There are 5 ways to turn a row about zero (a turn may also mirror it). The second row of each pair is the first, turned, with some noise.
Some pairs, each with its turn after it:
[ -8  -7 -48 -15]
[ 25  20 -28  33] : W

[-54  44 -38  51]
[ 52 -10  62  51] : W

[ 43 -71  -3 -34]
[ 19 -27 -23  79] : G

[  7 -25   6  22]
[-12   9 -28  13] : G

[-11 -70 -11  22]
[-48  -8 -36  45] : G

[ -8  19 -14 -70]
[-29 -19 -43  44] : W

[-51  30  67 -73]
[ 43 -78  68  29] : R

[ 65  -9 -24 -30]
[-35  58 -36   1] : W

[-22  -6 -38   3]
[  8 -41   1  12] : Q

[-51 -42  24  38]
[ 61  38  19 -27] : R

[66  5  9  5]
[ 32 -24  -5  57] : C

[-13 -61   7   9]
[ 48 -11   2 -38] : Q

[ 17 -40  19  22]
[ 10  12  -4 -49] : W

[ 17 -25  29  17]
[ -4  11  20 -40] : R

[26 35 25 35]
[-39  29  36   9] : R

[13 -1 32 17]
[ -1  22 -13  28] : C

[-36  45 -24 -41]
[ -1 -18  67 -27] : G

[-44 -39  54   9]
[ 56   4  45 -35] : R

[-37   8 -36  -6]
[-19 -18   1 -48] : C

[-44  12 -19   3]
[ -9 -36 -31   8] : Q

[-20  -7  24 -13]
[-7 21 21 15] : G

[  1 -26 -39  30]
[-41 -31  13   6] : C

[-7 22 -1 18]
[ -4   5 -18  24] : Q

[-24 -15   4  -2]
[  9 -12 -11 -17] : Q

[-42 -30 -24 -51]
[  1   7  58 -50] : C

New pairs, each followed by its turn:
[-17 -42  74 -38]
[  2  25 -16 -91] : Q

[ 58 -14  26  38]
[36 61 22 13] : Q

[-30  16  51   1]
[24 -7 58  9] : R

[ -9 -48 -13  19]
[-37 -11 -27  30] : G

[ 16  29 -25  21]
[-30  22 -16  25] : R

[10 66 -3 25]
[-38  22  20  53] : R

[ 21  27 -44 -20]
[ 21 -49  14 -21] : G

[ 68 -39 -10 -24]
[ 14  19  77 -16] : Q

[  9  37 -32 -26]
[-40 -19  19  25] : Q

[ 16 -44  43   4]
[  3  -3  24 -58] : R

[ 45 -11 -59  43]
[-42  49 -59  -9] : R

[-5 22 28  8]
[-13  26 -23   1] : Q

[-54  10  21  38]
[ 13  -1 -68   3] : Q

[-15  34  -5  50]
[-21  14 -17 -53] : G

[ 16 -30   4  41]
[ 22  22  15 -39] : W

[ -23  -32   50 -102]
[ 61  67  75 -25] : C

[ -3 -22  70  14]
[  4  69 -14  28] : G

[-29  -9 -16 -40]
[  9 -27 -40  28] : W

[-53  14 -16 -26]
[-31  -9  51 -12] : G

[-28   9  41 -15]
[-1 40 31  5] : G

[ -2 -31 -15  -2]
[ 21  11 -21  -8] : W

[12 46 44 14]
[ 33  43  -1 -36] : G

[ 28  -3 -61  17]
[ -6 -57 -32 -15] : G

[  0 -68  24  42]
[-52  27  28  51] : C

[  0 -31  -1  13]
[-16  -2 -18  20] : G

[  3  25 -21 -14]
[-28 -13   6  19] : Q

[-27 -11 -10 -12]
[-23  -5  19  13] : G

[ 21  54  51 -24]
[-73 -21  25   7] : W

[-56  19  22 -35]
[-42 -23 -41 -35] : Q

[-30  25  28  67]
[-32  54 -21 -50] : G

[ 16  34 -37  73]
[ 25   7 -13  84] : Q

[-36  26  16  16]
[21 16 30 30] : R

[-31  11  12  26]
[  3  -1 -41   9] : Q

[ 29  28  26 -13]
[47 15  6 -8] : G

[ 3 40 18 -9]
[ 26  16  19 -26] : G

[-50  -7  30 -65]
[-13 -72 -46  15] : W

[  2 -41  23 -17]
[ 0 14 -2 47] : G

[-21  71 -11   5]
[-49  -4 -33  42] : Q

[-14 -27  35 -55]
[ 9 20 41 56] : G

[-11 -39  -3  54]
[ 66   0 -18   7] : Q

[-10  23 -31  30]
[ -4  33 -14  30] : R

[-14  12  -8  -3]
[ -9 -15 -10   7] : Q

[-37 -35 -47 -18]
[ 49  -7 -54   0] : R

[ 28  -5 -13 -14]
[-24 -13 -21 -12] : R

[32 21 35  3]
[-43   4  19 -19] : W

[ 24 -24  31 -20]
[26 15 -8 37] : G

[  1 -81  47  63]
[-40  53 -74  48] : G

[  3 -53  32  11]
[ 43  19   1 -38] : Q

[-28 -11  27 -15]
[ 34 -20  24  -6] : R

[ 17 -21  32   1]
[ -9  -4  23 -33] : R

[-37  39  35  12]
[-25  14 -60   1] : Q

[26 52 24  5]
[ 45  22   1 -40] : G

[ 17 -44 -90   8]
[ 45 -64  58  34] : Q

[-27  46  18  10]
[-31  10 -47  18] : Q

[-27 -17 -44  12]
[51  4 -9 21] : W

[-16 -24  10   0]
[ 17  -8  -7 -21] : Q

[36 20  3 -7]
[-18  27  23  17] : Q

[ -9 -17   6 -24]
[ 8 12 29 -9] : C

[ 33 -10 -44 -25]
[ 17 -59  -6  16] : G

[ 16 -17  15 -23]
[-17  -1 -28 -15] : W

[ 26 -79 -21 -55]
[ 10 -50 -54 -68] : R

[-41  13  11   3]
[ -8 -13 -42  -8] : Q

[-32  16  23 -28]
[-14 -48  -7  16] : W

[  4 -17  -7  50]
[-25   4 -48 -11] : G

[-23  22  19  65]
[-41  22 -57   7] : C

[-42  18 -33 -68]
[ -9 -39  79   6] : G

[-2  8 12  0]
[-7  7 -7 -2] : Q

